The first 9 rows are patterns. Each new row is the sum of 2 different patterns, raised or lowered, with some noise. Before adding, each is slid sideways (what falls off one end comes back at the other) and multiplied by a number that may be negative. Names go in the order of the patterns.
Some rows, each with the names of its patterns after it:
[  6.1   3.2  10.7   5.0  20.1   4.2  -6.5   1.0 -14.4 -20.4   7.4  11.1
   6.0  19.2  -8.0  22.3  26.5   5.4   7.5 -19.4  -0.2  -9.0 -29.1   7.5
 -14.1   3.3  -9.4  18.1  -0.7   8.1  -2.5  16.2   6.8  -7.8  37.3  -4.2
  -7.3 -11.1]
Geta
[  2.2   2.6  13.0 -23.5   2.4  18.3  19.6 -13.2 -11.3   2.2 -13.1 -10.0
   1.6  -9.6 -15.2   4.5 -16.3   0.1  -1.6  22.4   9.7   2.1 -20.6  -0.5
  -9.3  17.5  -6.1 -17.5 -17.9  15.1  -8.6  22.2  -3.7 -18.8 -12.1   9.0
   5.2   8.4]
modep
[ -3.1   4.6   3.3  -2.1  19.1  13.0  -9.1  13.1  -9.3 -11.3 -18.4   9.6
  -6.8   7.0  10.7  -1.5 -13.8 -17.5 -12.9  -2.2  -5.3   4.3 -20.8   5.8
 -11.9 -12.3   6.4  -7.5 -17.5 -11.7   9.7   3.9  -6.3  -4.8  17.4   3.3
   0.2   4.5]
ruk
[-14.2   3.4   0.5 -12.7  10.4 -23.9  21.1  -9.4   5.8  12.1   3.9  -5.4
  -4.5   9.7  -2.6   6.2  -6.1   9.8   1.2   6.3  20.2  -0.9  -3.4   2.2
 -18.0 -11.4   6.3 -10.0  -1.2  -6.5   4.6 -26.5   8.8  -7.0 -15.5  -8.4
   0.1 -14.1]
Balad
[-23.0  -0.3   3.2 -15.8  -4.6   0.9 -22.7  -5.3 -13.5  29.6   9.0  17.8
 -10.0   3.0  -8.6  -0.2  -4.7 -10.1   6.4 -13.3  -0.6   5.1   7.7  -7.2
  -8.2   3.0 -18.5  12.8  -6.0   0.9  -2.7  -8.6   3.0  17.6  -3.1  -1.1
  -6.3  -2.3]
dil
[ 20.5 -16.8 -24.4   3.1   3.3 -17.2  16.1  18.3 -28.4 -19.0   2.1  -1.6
  16.0  11.1 -11.9  12.7  11.1  10.0 -12.5  -1.5  12.9  13.6  27.2  -3.7
 -22.8   5.0   9.7  -7.5   5.6  -3.3  -7.6  19.9   7.5  10.6  -5.0 -11.3
  19.6  -1.1]
Kotu
[ 16.9  -9.3  -3.9  -3.3  -3.7 -11.2   6.1  -7.1  24.0   7.9  -4.1   4.8
   4.8  -3.1   7.0   3.7   3.3  -7.6   1.5   2.8  10.1  13.8   3.9  -3.4
   7.9  -2.0  19.5 -24.1  -7.4 -24.8  -7.4   4.9  -5.9   8.3  -3.0   9.4
   4.1  12.2]
dif
[ -4.3   4.1  -0.2   0.0  -2.5  20.3   1.9  -7.9  13.5  -4.5 -22.4  -5.1
  13.7  -0.4  -7.2  14.8   0.7  27.8   2.1  -4.4  -5.7   1.4 -14.2   1.4
   3.0  -9.8   3.6  22.8  -3.5  -6.7   1.0 -10.5  -6.5  16.8   8.0   2.9
  22.3 -16.9]
toso
[-19.1  -7.1  -0.4  -2.0 -26.1   6.8  30.0  26.9   3.7   4.7  -8.0 -12.0
 -10.1   8.2  -6.4  14.7  15.4   3.2   5.4 -22.2   2.1  -6.1   5.0  -6.2
   4.2   9.0   5.9 -17.4  10.9   4.1   8.7  -7.0   0.9  17.7  -8.3  -4.8
 -11.2   5.9]
dud

New rows, each followed by the names of its patterns:
[  3.5 -12.8  -2.2 -19.2  -5.6  19.4   2.0 -16.9  -0.4 -14.1 -21.1  -9.3
  -4.7   8.2 -12.8  -6.1 -16.1  20.3   1.0  -8.3  -1.1   0.3 -15.4   0.3
   6.5 -16.5   5.9  10.2  -7.2 -21.5 -12.1 -13.0   3.2   5.5   5.9 -13.9
  12.8  -7.4]
modep toso
[-24.3 -55.7 -14.6 -33.1 -14.0 -40.0 -36.7 -18.4 -20.8 -52.7  -8.7 -14.7
 -35.1 -43.2 -26.5 -13.1 -27.2 -25.6 -41.5 -18.3 -38.4 -29.4 -33.6 -31.2
 -44.6 -14.2  13.3  -6.0 -36.1 -20.8 -30.9 -42.3 -32.5 -22.7 -37.5  -6.3
  -8.8 -19.9]
Kotu dud
[41.6 43.0 -2.4 19.8 10.6 38.1 14.5 31.8 33.7 25.8 38.2 34.8 44.1 20.4
 22.8 24.4 24.1 32.7  8.7 42.5 17.0 37.2 24.5 37.0 32.7 22.4 17.5 28.2
 15.7 36.2 34.4 49.3 34.8 27.0 31.8 31.1 25.5 35.1]
dil toso
[-11.9 -10.6   5.2  -5.8  -5.3   6.9  -4.9  -0.4   5.1  -4.0   7.1 -10.0
  -3.3 -24.5  13.3 -24.3   3.2 -11.9  -8.0 -11.9 -10.0  -6.0 -23.4 -19.5
 -10.0   2.6 -14.2  -1.7 -17.0 -11.2   4.0  -6.2  -7.8  -6.6  -1.7 -18.8
 -16.3  -4.5]
Geta Balad
[ 34.2  26.8  19.7  34.1  23.8  22.9  27.6  30.0   8.5  37.0  22.8  18.4
   6.9   1.1  19.6  38.1  20.1  32.2  -1.6  13.2  37.0  36.8   8.0  28.6
  10.6  20.5  33.6  41.0  10.0  10.7  22.7  17.6  23.2 -12.0  35.9   4.8
   5.6  -2.5]
modep dil
[-24.6  -4.8 -25.4 -15.6  13.2 -30.8   1.8 -17.4 -10.7 -34.8 -31.5 -26.7
 -20.9 -33.4 -28.6 -10.5 -51.2 -13.4 -23.8  -4.5 -22.8 -19.4 -34.8 -25.8
 -30.6 -30.4 -17.1 -27.6  -2.5  -8.6 -29.8 -32.6 -27.4 -54.3  -9.4 -26.8
 -31.5 -24.0]
Geta dud
[ -5.3 -25.8  -3.4 -11.6 -15.2 -10.5   5.3  -6.4   6.3   2.5   1.8  -5.7
 -22.7 -18.2 -12.8   7.2 -11.2   4.3   9.9  -5.1  -4.6  -4.5  -7.3 -13.1
 -12.9  14.6 -16.6  14.1 -28.9   2.1 -16.8 -21.7 -14.7   5.4 -11.7 -17.9
 -10.6  -9.7]
Balad dud
[ 32.9  33.0  -8.1  11.6  19.5  10.8   8.3   9.2 -12.4   3.4  -0.4   7.7
  26.0 -25.0  15.6  26.7   5.3   7.7  21.5  15.4  -4.8 -20.1   7.1   5.6
   3.8  24.5  23.7 -10.1   3.2  -8.6  -8.3  15.3   7.5  -8.3   5.1 -11.8
  29.7   4.6]
Geta modep
[ -1.4 -14.8  -4.3  -8.9 -11.3 -27.2 -17.5  -3.6 -28.3 -17.8 -14.4 -16.1
 -36.6  -9.3  -6.5 -10.5 -20.6   3.1  -9.2   0.6   4.1 -21.2 -21.5 -19.3
 -23.1 -12.4  -8.2 -21.4  -0.4   2.7 -20.7 -19.8 -22.2 -32.7 -14.5   3.7
  -4.3  -4.0]
Geta toso
[29.3 34.1  2.7 56.8 40.1 54.7 25.9 21.0 38.6 29.4 46.9 18.6 10.6 19.8
 18.8 30.8 33.4 28.0 23.9 46.1 26.4 40.0  4.3 13.6 43.4 22.4 37.4 18.8
  7.0 26.8 25.4 24.5 36.9 35.0  0.5  4.3 24.6 29.4]
Kotu dif
[  4.4   9.2  -2.2  13.6   8.2   1.3  33.9  -0.9  -5.0  -3.2   6.5  11.3
  -1.4   1.8   3.7   0.6  -2.3   0.5  -4.0 -13.5  12.8  11.6  12.7  23.2
  -7.0  15.5  18.1   4.7   2.2  -8.0   0.8   9.2 -14.3   3.2  -4.3   5.5
  -5.0  19.1]
Geta dif
[ 0.8  2.8 26.8 17.2  3.5  2.7  2.8 17.4 11.3 19.4 -3.1 -3.9 -1.2  1.8
  5.0 10.3 25.4  1.8 12.3  3.8 12.8 13.9  7.8  5.7 26.3 27.8 24.8  2.8
 10.6 14.4 33.5 20.8 14.1  3.2  7.9 20.4 16.6 23.2]
ruk Kotu
[ 24.0 -13.8  14.2  17.8  28.0  10.1  21.5  15.6  15.1   5.8   4.5  20.8
  12.2  28.9  27.8  14.2  14.7  15.6  -5.6  27.2   2.4   3.5   9.4  11.3
  38.2  14.9  18.1  29.9  15.0  15.6  11.7  22.7   2.7   6.4  12.3  30.1
  18.4  13.9]
Geta dud
[ 10.3   6.6  16.3  32.7   7.2 -11.0  12.0  14.2  -5.3  10.2  -8.9   1.7
  19.2  15.8  12.9  13.6   1.9  16.7  11.9  17.2 -14.2  -4.6  12.8   8.2
   4.1  19.2   6.9 -12.9  -4.6  -4.0  17.3  16.8  11.1   0.1  13.5  14.2
   1.9  -0.2]
Kotu toso
[  0.9  12.4  12.3 -17.3   8.5  -6.4   0.5  15.0   7.3  -8.8 -17.8  -7.4
  -3.6 -13.3 -14.7  18.3 -13.7 -18.7 -24.8  27.1  13.9   9.1   5.5  12.1
  -8.0   7.8   9.8 -10.3  18.0  -8.2   2.2 -15.2  -2.6  -7.9  14.0   3.5
  -4.0  -6.5]
modep dil
[ -5.2  -4.9  -5.2  19.3   0.7 -21.6  -3.0  37.0  14.6  26.6   9.1 -10.4
  -9.1   8.5  14.4   8.8  17.0  18.0  17.5  -8.3  -5.2  23.7  17.0   0.4
  -4.3  10.8   1.7   2.8  -0.9   7.5  -1.7  17.3  -8.9   6.7  16.9  17.6
  11.4   1.1]
modep dud
[-3.3  1.5  4.8 27.6  5.1  8.2  2.9 29.7 12.0 35.9 22.0 -1.0  6.3 18.9
 16.3 13.2 20.0 14.6 36.7  4.3 13.8 30.8 29.2  5.9 10.2 18.0 10.4  5.0
 17.1 10.2 10.0 26.6  6.4 13.8 19.5 27.7 33.0  2.9]
modep dif
[ -8.2 -11.8   7.5 -10.4 -12.3   9.6 -12.8  -4.4   2.4  31.0  33.0   7.2
   2.3  -4.7  -2.3  -7.6  12.6  -6.1  23.1  15.7  11.0  20.9 -14.0   4.4
  -0.1  -3.3  -9.1  11.2   3.0   9.7 -14.4  14.8 -10.8  15.6  -6.0  -5.9
  12.1  -3.7]
Balad dud
[-19.3 -21.9  -3.3  12.1 -12.5   3.5 -13.2 -12.6   6.7   0.8   5.6   9.9
  -4.7  -5.4  14.2   0.4 -10.1 -10.1 -14.9   1.5 -10.4 -10.8  18.1   3.2
 -19.1 -21.1   8.7  -4.1   5.0   2.5   6.2  -4.8   0.3  11.5   7.7  10.2
  -2.7  -4.5]
modep dil
[ 16.3 -10.6 -30.7 -13.5 -17.2 -33.5  -8.9  10.0  -6.4  24.8 -18.8   8.0
   8.4  -4.9 -13.7 -32.3  -9.9 -27.2 -38.0  10.6 -30.0 -10.5 -21.1  -1.4
 -20.0   6.9 -10.4   6.2   8.9 -31.1  22.4 -14.1 -18.5 -24.4  -8.3   2.8
  -0.3 -14.0]
Geta toso
[ 13.9   3.4  11.7  10.0 -10.3  14.6  23.2   9.0   3.9   1.0  13.6  -8.2
  -0.7  16.5  -6.8  -9.0   0.8  -1.8  -7.4  -1.8  23.1  11.6  -9.8  -4.1
  23.0  16.8  23.3   1.5  -9.2 -13.4   8.8   3.3  17.8  11.4   2.8  -1.5
  15.7  -4.3]
modep dud
[ -6.4  -0.7  -0.4 -15.2   1.3   3.9   3.8  14.3   7.7  -7.6   1.8   1.3
   9.8  -5.8  22.1 -12.9  21.5  16.1  20.3   7.4   9.4  15.0  -2.3   4.7
   4.9  -6.1  10.8 -21.5  15.7   2.6  -1.7   2.9  10.2   3.8  -1.0 -10.6
  -4.6   7.7]
Balad dif
[ -6.2   6.2   5.6   1.3   9.7 -22.7  18.7  23.7  14.4  21.2  13.3  28.0
  -6.5  15.1  -4.2  -3.5  -1.1   6.9  31.4  23.3  14.0  14.5  12.3  19.2
   8.2  -1.2  11.2   6.3  11.5  19.3  19.2  -4.9   0.9   8.7  19.8  -7.6
   3.0  -1.7]
ruk dif
[ 4.3  6.7 32.1  5.2  4.6 10.0 22.6 12.2  6.8 21.9 19.6 -0.3 12.9 19.0
  8.3 22.1  7.6  9.1  0.3 -6.3  2.2 27.1  1.0 19.3  7.7 23.2 13.0 21.4
 -0.9 10.1  1.4 18.7 29.7 24.6  7.5 11.7  2.9 19.4]
modep ruk
[ -6.2  -4.5   0.8  -2.7 -18.4  -9.4   4.7 -23.9  10.6 -22.4  16.0   0.5
   7.4   5.5  10.3  -0.1  -8.9  -3.6  -9.0 -25.8 -10.2 -11.6  -8.4  -1.7
   1.7 -18.4   1.8 -16.5  29.3 -11.5  10.0  -8.6  -1.4 -12.5   1.1 -11.2
 -13.7  -0.4]
dil dif
[-29.8 -37.2 -10.5  -7.2   5.7 -21.9 -27.5 -15.8 -12.8 -19.5 -16.7 -34.6
 -22.0   0.0 -11.9  -4.1 -19.7 -40.8  -8.1 -22.2 -18.0 -22.7 -37.4 -20.2
 -16.0 -30.7  -4.4 -16.2 -42.7 -29.6 -25.2 -16.7   7.1  -8.0 -36.1  -7.1
  -7.0 -19.4]
Kotu toso
[-25.4 -19.9 -27.7 -16.2  -2.2   7.9 -19.9  -2.8 -22.0 -34.8   6.2 -30.6
 -40.0   0.5 -17.3  11.8 -44.9 -17.7  -9.7 -13.4  -5.9 -10.6  -7.7 -27.4
  -6.1 -27.1  -1.4 -27.6 -27.5 -17.3 -42.5  -4.5 -12.6  10.8 -33.8 -11.5
 -24.6 -18.7]
Geta dil
[ -9.4  -8.8   4.3  -6.7  10.2 -18.2 -15.8   2.6   3.6 -14.4   1.1   8.0
 -27.6  -3.3  -3.7  -2.5   3.4  -3.3  -5.5  13.5   2.1   1.0 -11.7  -4.5
 -10.7   6.2  14.2 -13.1 -15.9   3.3 -11.9  -8.7  -8.2  14.8   0.1  19.2
  -3.4   5.3]
dil Kotu
[ -0.5  19.0   4.6   5.6 -10.2   5.1 -12.8  -5.0  -7.3  -3.5   2.9 -13.9
  -8.6  -9.3   5.3   5.1  -9.7  -6.2 -11.9   5.4  -2.4   1.8 -11.3 -10.2
  -3.6  12.4   2.9  -9.6  -5.5 -11.3  -6.6   8.6   0.2 -13.2   4.8  -9.0
 -23.5   7.0]
dil Kotu
[-10.0 -10.0  -3.9 -17.9  12.4  -0.1   9.2  20.0  14.4   8.4  -3.8  18.3
  -5.9  -1.9  10.6   7.7   1.4 -26.1  -3.8 -35.5  11.2   1.8  11.6  -2.3
   2.3   2.9  -6.2  -1.4  -1.9  -2.4  -8.1  14.8  17.3  -5.7   7.7 -12.8
  -6.5   3.5]
Geta dil
[ -5.3   2.1 -18.0  -3.4 -15.9  -9.7 -15.7 -24.2  -3.9 -16.1 -14.1  -4.5
 -13.1  -0.4 -10.5   7.7 -19.0  -2.5 -10.9 -12.8 -10.2 -21.2  -9.6  -4.3
 -20.0  -2.8 -12.6  -9.2 -23.4  -2.0 -10.6 -19.0 -25.2 -12.2 -22.9 -17.5
 -23.0  13.7]
dil dif
[-16.6  -9.0 -54.3 -32.9  -9.9 -20.2   6.9   6.5 -33.0 -18.2 -15.7 -28.7
 -21.2 -38.8 -30.3 -11.7  -4.3  -7.7 -32.9  -7.2  14.1 -29.9  -2.4 -24.3
 -14.3 -19.2 -12.9 -15.9 -19.6 -40.0  -9.3 -13.1 -35.6 -25.1 -28.8  -5.5
 -20.3 -31.7]
Geta Kotu
[ -3.8  14.1 -15.0  32.4  20.4  23.6  20.5   2.0   7.3  -8.8  14.5   4.2
   1.0   6.6 -21.2  19.1   7.0  10.9  15.6  13.8 -14.1  14.7 -18.7   0.7
  10.9  18.6   1.1   5.0  11.5   5.3   1.9  32.0   6.0  12.9 -30.4 -16.1
 -13.3  15.1]
dil dif
[-13.5   5.1  -2.4 -23.0 -25.5  18.2  -0.8   7.3  -5.3 -24.2 -15.9   7.9
  -6.5  -4.9  -9.3   2.5   5.1 -25.8  -7.8  -4.0   9.8  -2.8 -14.6  -8.6
  -8.2 -10.7  -2.1  -7.0 -24.0  -5.0 -18.9  -0.4   1.3   2.2   3.7 -11.7
 -10.7   8.5]
modep Kotu
[-24.2 -12.6 -44.8  -6.0 -24.0 -49.1 -37.4 -23.5 -51.4 -22.8 -16.6 -24.8
 -33.1 -10.5 -41.1 -17.3 -31.9  -9.1 -20.3 -15.7  -9.0 -22.1 -22.8 -23.9
 -12.0 -37.8 -12.3 -41.5 -16.7   0.2 -18.7 -26.2  -9.0 -39.0 -33.9  -8.2
 -33.9 -39.4]
Balad toso
[ 10.1 -15.4  -2.7  -6.0  10.8 -13.6 -15.5 -19.9 -19.2  -0.7  10.1 -13.1
  -3.0   1.9   5.7  -0.3  -3.1 -26.8  -1.3 -10.1   7.5   7.9 -19.2   6.6
 -32.2  13.9  30.5   5.3 -11.8   6.8 -16.1 -26.5  20.6  16.6  -6.9  -7.5
 -14.0 -22.0]
modep Kotu
[-12.5   5.2  -2.5   2.3  -0.7  22.9   6.1  15.4   8.0  -6.2   8.1  -3.5
 -14.6  23.9  20.7  -4.1  26.3 -11.5   6.0   0.2  14.8  -0.5  -5.5  11.4
  -5.4 -32.3  -8.4 -18.7   0.9  -8.9  18.9 -17.9  12.4 -10.6   0.8  12.0
  -9.3  10.4]
Geta ruk
[ -8.6  17.6   0.1  16.2  14.8 -17.7   8.6  15.6   7.7  -9.9  -1.9  17.2
  -1.5  34.1  -3.8 -26.5   1.3  12.6 -11.6  -0.9   4.9  -3.5  12.5  18.1
  -2.3  13.6 -13.0  25.2   7.7  26.5 -17.1 -23.9  12.6   5.1  -9.1  14.7
  29.1 -21.5]
Balad Kotu
[-39.0 -11.5 -16.5 -11.1 -21.5 -15.8  -4.6 -10.9  -0.9 -10.3 -17.6 -14.6
  -0.5 -32.4 -14.3  -4.1 -26.2 -21.7 -12.9 -32.3  -6.5 -12.3  -9.3 -12.7
 -12.3 -18.6 -34.4 -17.6  -7.1 -29.2  -6.5 -13.7  10.7 -13.8   9.0  -1.0
 -24.9  -7.3]
dif toso
[ 14.8   1.8 -12.9  23.3  16.7  20.3  19.0  42.8   9.2  17.6   6.4  11.4
  17.1  29.2  15.2  28.1 -15.5   3.7  -3.2  27.9  10.1  18.9   5.9   5.8
  19.6  11.0  19.3  15.5  -7.7  27.1  26.2  41.2  18.4  26.7   8.2  12.7
  16.4   9.4]
dil dif
[-41.5 -13.2  -3.6 -25.1 -29.7  -3.0 -10.3   4.7 -16.4  25.3  -4.1   3.1
 -22.6   0.8 -19.8   0.1  -3.5 -14.4   0.8 -34.5  -7.8  -6.0   3.0 -20.9
 -13.1  -1.3 -21.5  -6.1  -5.7  -4.3  -6.2 -20.8  -5.1  19.4 -18.1 -11.9
 -20.0  -5.9]
dil dud
[-16.6   6.4   1.6  14.2  11.6  20.3  32.1  14.3  28.1   3.3  23.6  -4.8
  15.2   0.7  26.1  -7.2   8.5  24.4 -15.1  13.7  23.2  26.9   4.5   7.0
   6.9   0.7   4.9  -4.2  20.6   6.0  16.4  25.5   6.5   2.4   0.3  -2.7
  14.8  -4.5]
Geta Balad
[ -0.6  11.1 -13.2 -16.3  18.8 -22.4 -57.5 -38.2  -2.6 -17.6 -12.6   7.8
  -4.3   3.6  -5.9 -29.7 -29.2 -15.7 -31.2   6.0 -12.1 -15.8 -13.6  11.6
 -19.8 -25.3 -18.4  -8.5 -27.7   0.3 -11.5  -5.7   5.0 -41.7  -9.1  -6.4
  -5.0 -18.8]
toso dud
[  0.6   0.2   2.3 -10.7   4.2   0.3 -20.1  13.7  -8.4 -17.6  -8.0  -0.3
  -3.1   3.3   4.4  -1.9  12.7  -1.3 -20.6  -6.7   0.0 -22.0  -5.3  -1.4
 -24.9  -6.9   4.0  12.9  -2.1  10.0 -14.9  -5.3   2.2   1.7  -2.0   5.3
 -11.2 -14.3]
dil toso
[  3.2   6.3   8.9   6.5 -10.2  -4.1   8.4  -7.7  19.7   2.4  -2.9  10.4
  -7.0   6.1 -23.6   1.6  -8.5 -12.7  -3.7   0.0 -27.4 -21.9 -22.0  -1.8
 -34.6  10.0 -30.9 -11.9 -23.4 -17.8 -12.1 -25.8 -16.4 -14.3  -5.5  11.7
 -32.6  12.2]
ruk Balad
[ -1.7   2.4 -22.1  16.4   5.5  31.3  22.0   0.1  -7.3 -38.2 -14.5 -11.3
 -41.2  10.5  -9.4  -2.6 -12.9  -7.5  -5.5  -2.9  -7.2   3.7   1.3  -9.9
  34.8 -23.5  -7.5 -16.7   5.6  -9.2   5.1   9.0   6.2  -6.7 -23.1  -5.6
 -35.3 -34.4]
Geta dud
[ 12.3  26.9  11.5   7.2  11.7  17.9   2.6   6.3  18.3  -1.1  27.8  10.1
   0.2 -14.4   5.5   4.6   1.4  30.9  13.2  20.3  31.8   6.0  18.8   6.5
   4.3   7.7   4.4  17.5  16.5  -2.9  40.2  12.4 -13.5   9.3  23.7   7.8
  10.7  25.0]
dif toso
[ 5.2 -1.5  9.6 43.6 24.6 15.4  1.3 12.3  6.1 33.2 17.3  0.5 -1.5 25.1
 -1.7 38.2 18.0 -3.9  9.0 11.2 43.0 30.9 41.7 26.2 26.1 -2.2 13.9 39.1
 30.1  1.8 -1.7  6.3 13.8 10.7 21.7 12.1 11.4 16.4]
modep dif
[-21.6   9.3   7.8  -6.9  -7.7  11.7 -16.9 -20.2  10.6   0.4 -10.7  -1.2
 -22.1 -10.5  -7.7   0.3  -7.9   3.8   6.5  -7.8 -10.3 -19.3 -23.4  -8.1
   8.8 -15.3 -22.5   4.4  -8.0  -2.8   1.5 -12.9 -13.7  -9.4 -15.4  -4.8
 -16.6  -7.2]
Kotu dif
[ 11.0  13.6 -19.7  -5.0   8.7   9.3 -11.9  17.9 -23.6  -4.9  15.2  -5.4
 -13.9   1.2  13.1  -9.1 -13.7  -0.4 -30.0  18.8 -16.1  -0.2 -16.6 -13.3
 -11.6   2.7   2.6 -25.2  -5.7 -17.6   1.7  -8.7 -19.4  -9.9 -38.8   2.2
   9.9 -11.0]
Balad Kotu
[-15.4  -9.3  -6.1  -5.9  -7.9 -16.3 -27.3  13.9 -19.5   8.2  12.0  15.6
 -12.8  -1.0  -4.9 -15.5   1.1   5.5  15.8   6.1   2.0  10.8 -10.1  14.5
  -7.9  -1.8  -0.7  -6.0  -2.3   8.8   2.6  -9.5 -19.5   4.3  -4.6 -26.1
  -9.9  -3.3]
ruk Balad
[33.3  5.0 14.1 34.5 26.5 34.4 24.1 -5.3 27.5 29.3 34.2 35.2 20.1  1.8
 39.9 22.8 43.1 14.1  3.6 24.3 33.9 33.9 26.0  0.5 12.3 17.1 17.5 40.5
 43.5  3.7 11.5 32.3  3.7 38.0 45.2 29.7 26.0 21.8]
modep Kotu
[  3.1 -30.3   1.5 -20.9 -19.2 -12.8  -6.9   0.7   6.7  -9.9  -9.0 -19.1
   2.1 -28.0  -3.0  -1.8 -26.6  -8.1   3.9 -17.4 -20.4 -23.9  11.8  -0.5
 -11.1 -20.5 -10.6 -20.6  -9.4 -17.4 -19.5  -8.2 -31.8 -20.5  -0.9 -16.6
  -9.3  -9.2]
ruk dil
[-17.5 -20.4   0.3   3.0  -7.9 -15.3   0.4 -32.2  -5.4   0.5 -13.3  -9.9
   8.7 -26.7 -18.8   0.1  -8.2 -15.8   0.4  -9.3  11.3 -20.1   7.3  -0.1
 -19.4 -14.0   0.6   2.4 -12.3   9.9  -8.7  19.5  -3.4  -3.5   5.8  -4.5
 -18.2  -4.8]
Balad toso
[-14.3 -12.7  22.9  -3.0  -7.6 -13.1  17.5  12.1   8.8  21.0   5.7   2.2
   8.6  12.6  -7.9  18.8   0.0  17.8  -8.8  -8.8   4.2  20.4   1.2  11.4
  -9.3   8.2  12.6  16.7  -8.0  15.6  -5.7   8.2  13.8  15.5  -6.2   9.3
 -18.1  -2.7]
modep dif
